The rows are grouped in 3 ways, from coarse to fine. Each group lies inside one group of the grouping before and may be the whole of it. The rows also spread widely along 9 directions, which tell nothing about the answers.
Some rows, each with its group in each grouping after it:
5	10	-4	-6	1	20	-27	-3	-9	-12	-5	-6	-6	10	0	-1	4	12	11	24	14 -> Ruma Z792 Z674
17	-10	2	-21	-2	13	-2	2	-9	10	-13	-3	3	6	-1	-13	5	12	21	-9	-1 -> Ruma Z494 Z468
11	0	2	11	4	9	-7	0	-10	-11	-1	-22	-9	7	-4	2	-2	9	15	5	6 -> Fave Z921 Z246
6	-8	22	-6	-2	25	0	-7	0	-9	-16	-20	4	3	12	28	12	1	4	-6	-8 -> Fave Z481 Z314
28	-4	-5	-1	-2	-12	8	7	-21	-5	5	-3	-6	12	-5	-5	12	7	-1	-7	-2 -> Fave Z921 Z164
1	1	14	-2	3	-1	10	-2	-10	1	-1	15	13	2	12	7	11	-7	-9	2	-1 -> Fave Z921 Z294
0	-14	14	-10	11	20	-1	-11	-11	5	-20	11	15	-6	20	-9	5	-6	16	-5	2 -> Ruma Z494 Z587
-18	-14	1	-6	0	16	-10	-1	-2	17	-1	5	1	24	-6	8	16	5	5	19	5 -> Ruma Z792 Z237
-7	-1	-2	-5	6	34	-19	-1	-2	-3	-16	-13	-1	4	-2	-12	-3	14	33	22	10 -> Fave Z481 Z973
24	12	3	-3	-11	-13	21	2	-14	-6	7	-2	3	18	-14	8	22	9	-20	11	-5 -> Fave Z481 Z44
14	-11	-1	5	2	-2	7	-2	-23	-3	-3	-1	-2	7	5	2	18	-1	3	-3	-3 -> Fave Z921 Z246
-13	-23	20	17	8	4	5	-1	-1	18	2	-5	0	10	9	20	-1	-8	6	-16	2 -> Fave Z921 Z164
7	-11	-17	-4	-4	-3	-9	9	-21	13	4	4	-12	18	-8	-11	11	9	17	3	3 -> Fave Z921 Z246
1	-2	14	11	22	4	2	-4	-8	-25	5	5	18	-8	17	-2	-13	-8	-8	1	9 -> Fave Z921 Z164
14	-11	-6	-9	10	-1	3	6	-13	-15	4	5	10	6	-2	-14	1	6	0	2	1 -> Fave Z921 Z164
5	13	13	-14	10	17	-2	-5	0	-22	-4	6	22	-1	8	-4	-4	4	-7	18	7 -> Ruma Z792 Z237
7	-2	4	2	-6	-9	-23	10	-18	7	13	5	-16	10	24	32	-3	-9	-2	-32	6 -> Fave Z481 Z973
-11	-5	24	-1	5	24	4	-13	-3	-14	-14	-2	14	3	17	32	18	-9	-12	14	-6 -> Fave Z481 Z44
22	1	2	-18	-2	-9	0	15	-9	1	7	8	5	3	7	-5	-9	3	5	-26	1 -> Fave Z481 Z44
17	12	12	0	-3	-3	2	2	-4	-11	8	-10	-3	10	-2	15	0	8	-9	2	0 -> Fave Z921 Z164
30	11	9	-11	-5	-3	-1	4	-10	-11	1	-10	-5	3	6	7	0	7	1	-14	-3 -> Fave Z921 Z164
16	1	1	-11	-12	-6	0	2	-25	11	-4	13	-7	7	15	9	21	-4	4	-13	-7 -> Fave Z921 Z246
31	-4	8	-15	-18	-10	22	9	-13	18	-3	-6	-3	13	-3	3	20	7	5	-25	-15 -> Fave Z921 Z246
19	17	3	-23	-17	4	6	0	-15	11	-12	11	-1	6	4	0	22	8	7	5	-6 -> Fave Z481 Z44
6	7	12	-4	2	-1	-12	-2	-13	3	2	12	0	1	19	10	-5	-4	0	-11	8 -> Ruma Z494 Z587

New rows. What belongs after each?
-6	-3	5	6	-3	-5	14	-1	-11	12	6	10	5	16	-4	7	19	0	-10	16	-1 -> Fave Z921 Z246
-19	-44	-1	-18	14	23	5	7	0	17	-13	10	22	6	3	-24	2	0	27	-6	-5 -> Fave Z921 Z246
26	-4	23	-19	-7	3	25	-3	-15	3	-19	9	15	-4	24	11	24	-11	-4	-28	-16 -> Fave Z481 Z44
7	5	4	2	10	4	-3	5	-5	-1	1	-1	3	-1	0	-21	-17	9	20	0	12 -> Fave Z921 Z164
-5	-8	10	13	0	5	0	-5	-10	25	-3	-5	-7	15	-5	6	8	6	13	6	9 -> Ruma Z494 Z468
26	-24	6	-18	-1	-1	0	-4	-27	-3	-10	8	2	5	25	17	23	-12	-6	-32	-12 -> Ruma Z494 Z587
10	0	13	-3	-5	-7	-13	7	-9	15	8	1	-11	12	15	23	-3	-4	2	-29	7 -> Ruma Z792 Z237
18	17	-8	-12	-18	-8	-6	9	-17	9	7	7	-11	19	-5	7	14	12	-2	5	1 -> Fave Z481 Z973
13	-14	-1	-13	-5	0	-10	3	-21	11	-3	9	-6	13	14	11	18	-5	4	-19	-2 -> Ruma Z792 Z237
25	20	19	-19	0	5	0	5	3	-6	-2	-5	9	-2	5	-10	-16	11	9	-13	7 -> Ruma Z792 Z237
9	-14	-11	-20	4	-3	-11	10	-24	-6	4	23	6	2	19	-6	5	-7	2	-16	-2 -> Fave Z921 Z246
2	-6	8	-3	4	17	-4	1	-2	-4	-6	-11	5	4	1	3	-2	8	15	2	4 -> Fave Z481 Z314
3	5	9	-6	-2	7	6	0	-7	0	-3	5	10	6	2	5	8	5	-2	8	1 -> Fave Z481 Z314
24	4	8	-39	-9	3	-11	7	-8	-8	-2	15	12	4	19	9	7	-1	-10	-19	-6 -> Ruma Z792 Z674
-3	-9	8	-29	-6	14	2	5	-1	20	-9	15	11	7	8	-4	9	3	12	-5	-9 -> Fave Z921 Z164
-5	-28	9	-19	3	20	-4	-1	-1	1	-8	-1	11	17	6	17	17	-2	-2	-4	-8 -> Ruma Z792 Z237
0	-19	-5	-24	-15	2	-14	17	-3	23	7	-4	-12	27	-6	17	8	8	11	-14	-11 -> Fave Z921 Z246
22	-6	3	6	1	-14	22	-1	-18	-4	8	3	7	19	-8	4	24	2	-23	3	0 -> Ruma Z792 Z237
18	-31	-2	3	-7	-7	5	6	-25	21	-6	-4	-17	14	6	12	29	-6	14	-30	-9 -> Fave Z921 Z294
6	-33	-25	-15	7	-10	-15	21	-22	-4	18	17	3	19	4	-3	2	-3	-4	-21	-1 -> Fave Z481 Z973
15	0	7	-15	-3	5	-12	1	-14	-11	-1	2	-2	6	17	21	9	-4	-7	-9	-6 -> Fave Z921 Z164
7	-17	-10	-2	0	-11	14	11	-10	8	12	1	5	22	-20	-12	10	12	-1	5	-3 -> Fave Z921 Z246
5	-7	12	-1	7	13	12	-2	1	3	-6	-7	13	11	-9	-11	5	10	7	10	5 -> Ruma Z792 Z237
-12	-29	-3	22	6	6	5	-12	-26	-2	-4	0	-3	23	1	28	42	-10	-14	20	-4 -> Fave Z481 Z44
4	-6	2	-4	7	-4	-4	5	-15	-5	8	17	7	4	15	4	0	-7	-6	-7	3 -> Fave Z921 Z164
11	-11	20	19	6	2	12	-5	-10	13	-7	-13	-4	6	5	6	6	-3	11	-17	9 -> Ruma Z792 Z237
8	12	16	14	1	-5	-4	4	-6	-2	9	-7	-5	2	9	17	-12	1	1	-13	11 -> Fave Z481 Z314
7	-5	-2	-30	-2	7	-5	7	-6	-11	3	9	11	13	0	4	10	7	-10	9	-9 -> Fave Z921 Z164
1	-3	3	13	3	6	-12	-3	-13	-10	3	-12	-12	13	1	22	13	2	-1	13	3 -> Fave Z921 Z294
16	-9	12	-10	4	16	5	-6	-3	-7	-11	-14	8	6	-3	-4	4	11	8	4	-1 -> Ruma Z494 Z587
10	12	9	-15	-12	3	-17	9	1	-1	7	-10	-11	13	1	25	-1	8	1	-3	-3 -> Fave Z921 Z294
15	0	10	-24	-8	7	0	5	-5	12	-9	3	1	3	8	0	5	5	15	-15	-8 -> Fave Z921 Z164
6	-13	8	-1	-9	-3	8	4	-13	12	1	1	-2	17	5	26	22	-2	-6	-13	-7 -> Fave Z481 Z314
-3	-10	-14	-4	7	18	-30	5	-7	0	1	-11	-11	18	-10	-9	-3	15	24	14	15 -> Ruma Z792 Z237
11	26	9	-5	-14	-18	6	4	-12	16	11	19	-4	12	4	9	8	4	-11	3	3 -> Fave Z921 Z164
10	28	19	1	4	28	1	-18	-2	-13	-23	-12	6	-6	3	-11	4	12	17	30	12 -> Ruma Z792 Z237
18	-15	5	1	-5	4	-5	0	-14	5	-3	-17	-15	20	0	21	19	3	4	-15	-1 -> Ruma Z792 Z237
2	10	-18	7	-2	-17	-16	5	-26	-13	23	15	-10	21	-3	13	13	3	-21	25	7 -> Fave Z921 Z246
7	-12	-1	3	5	-3	22	4	-11	13	-2	7	10	9	-12	-28	8	9	11	6	2 -> Fave Z921 Z164
18	22	1	-10	-4	8	-6	-6	-14	-8	-7	4	0	6	0	-9	11	11	5	21	9 -> Ruma Z792 Z237
13	-2	-1	-13	1	5	-1	10	-5	5	-3	-2	2	4	-5	-20	-5	12	22	-4	2 -> Fave Z921 Z294
21	26	2	13	-2	-8	4	3	-13	-12	8	-9	-4	5	-11	-8	-6	16	2	13	14 -> Fave Z481 Z314
2	-13	5	-6	0	2	2	6	-1	-12	11	-10	6	22	-8	21	9	5	-17	8	-9 -> Fave Z921 Z246
23	-3	1	-12	-11	-5	7	10	-14	14	-4	-1	-3	9	1	-2	10	8	12	-21	-4 -> Fave Z481 Z314
34	6	-3	1	-6	-4	11	0	-22	-18	-2	-13	-5	11	-9	2	21	12	-4	6	-2 -> Fave Z481 Z314
2	1	4	16	1	2	27	-14	-25	8	-13	19	12	6	7	-5	35	-6	-6	23	1 -> Fave Z481 Z973
15	36	5	-2	-8	-1	-5	0	-15	1	-1	8	-6	0	7	-2	1	7	9	11	12 -> Fave Z481 Z44
-1	-13	-8	-9	-1	-2	8	11	-8	13	5	12	8	20	-10	-9	10	7	0	6	2 -> Fave Z481 Z973
0	1	15	-24	-2	9	-2	6	-1	6	-4	13	14	1	18	10	-1	-3	2	-12	-4 -> Fave Z481 Z44
6	8	2	10	8	-5	23	-2	-13	2	2	16	15	3	-7	-28	7	6	0	24	9 -> Fave Z921 Z164
-6	6	3	5	4	1	-5	6	-2	-6	13	3	6	14	-3	9	-6	5	-9	16	9 -> Fave Z481 Z973
-23	-11	22	-9	1	14	12	2	11	27	-4	12	18	9	2	7	6	-1	5	6	-5 -> Fave Z921 Z294
-5	-20	0	12	20	11	-5	-3	-18	-6	-7	7	7	-4	12	-11	3	-8	15	1	9 -> Fave Z921 Z294
-8	6	21	-10	6	29	5	-4	13	-4	-13	-10	18	0	-3	-3	-6	11	13	19	3 -> Fave Z481 Z44
-6	2	12	-8	2	20	-8	1	5	-8	-3	-10	6	8	0	14	-3	7	5	13	2 -> Fave Z481 Z44
0	-2	-11	-1	3	13	-10	-2	-17	-1	-6	2	-3	8	-3	-14	10	10	20	25	6 -> Fave Z921 Z246
13	15	12	-3	2	4	8	-2	-9	-5	-7	7	9	-5	9	-8	3	2	5	6	4 -> Fave Z921 Z294
11	18	-4	-19	-3	-4	-11	3	-14	5	4	21	4	6	4	-15	-3	10	3	11	11 -> Ruma Z494 Z587
16	15	-1	1	-7	1	10	-4	-18	-3	-6	0	-2	11	-8	-2	22	10	0	23	2 -> Fave Z481 Z44
23	-4	3	-17	-3	6	7	3	-8	-15	-3	-9	7	8	-3	1	11	9	-1	0	-10 -> Fave Z921 Z246
12	-11	6	-14	-2	6	1	3	-5	12	-4	-7	1	13	-5	-4	4	11	11	-7	-1 -> Ruma Z494 Z587
36	8	-7	-8	-9	-17	-6	6	-32	-5	4	8	-15	6	12	4	13	0	0	-20	-1 -> Fave Z921 Z164
0	16	12	2	-12	6	-4	9	11	17	7	-17	-9	19	-15	13	-9	19	11	9	8 -> Fave Z481 Z973
11	0	15	-29	-7	21	-4	-6	-6	-2	-17	2	9	6	14	13	19	1	1	-2	-8 -> Ruma Z792 Z237
-3	3	16	4	10	21	-2	-9	1	-9	-7	-8	9	7	1	5	3	5	2	20	9 -> Ruma Z792 Z237
1	-1	2	2	-8	-17	-10	10	-18	21	15	16	-12	14	15	24	3	-8	-4	-23	6 -> Fave Z481 Z44
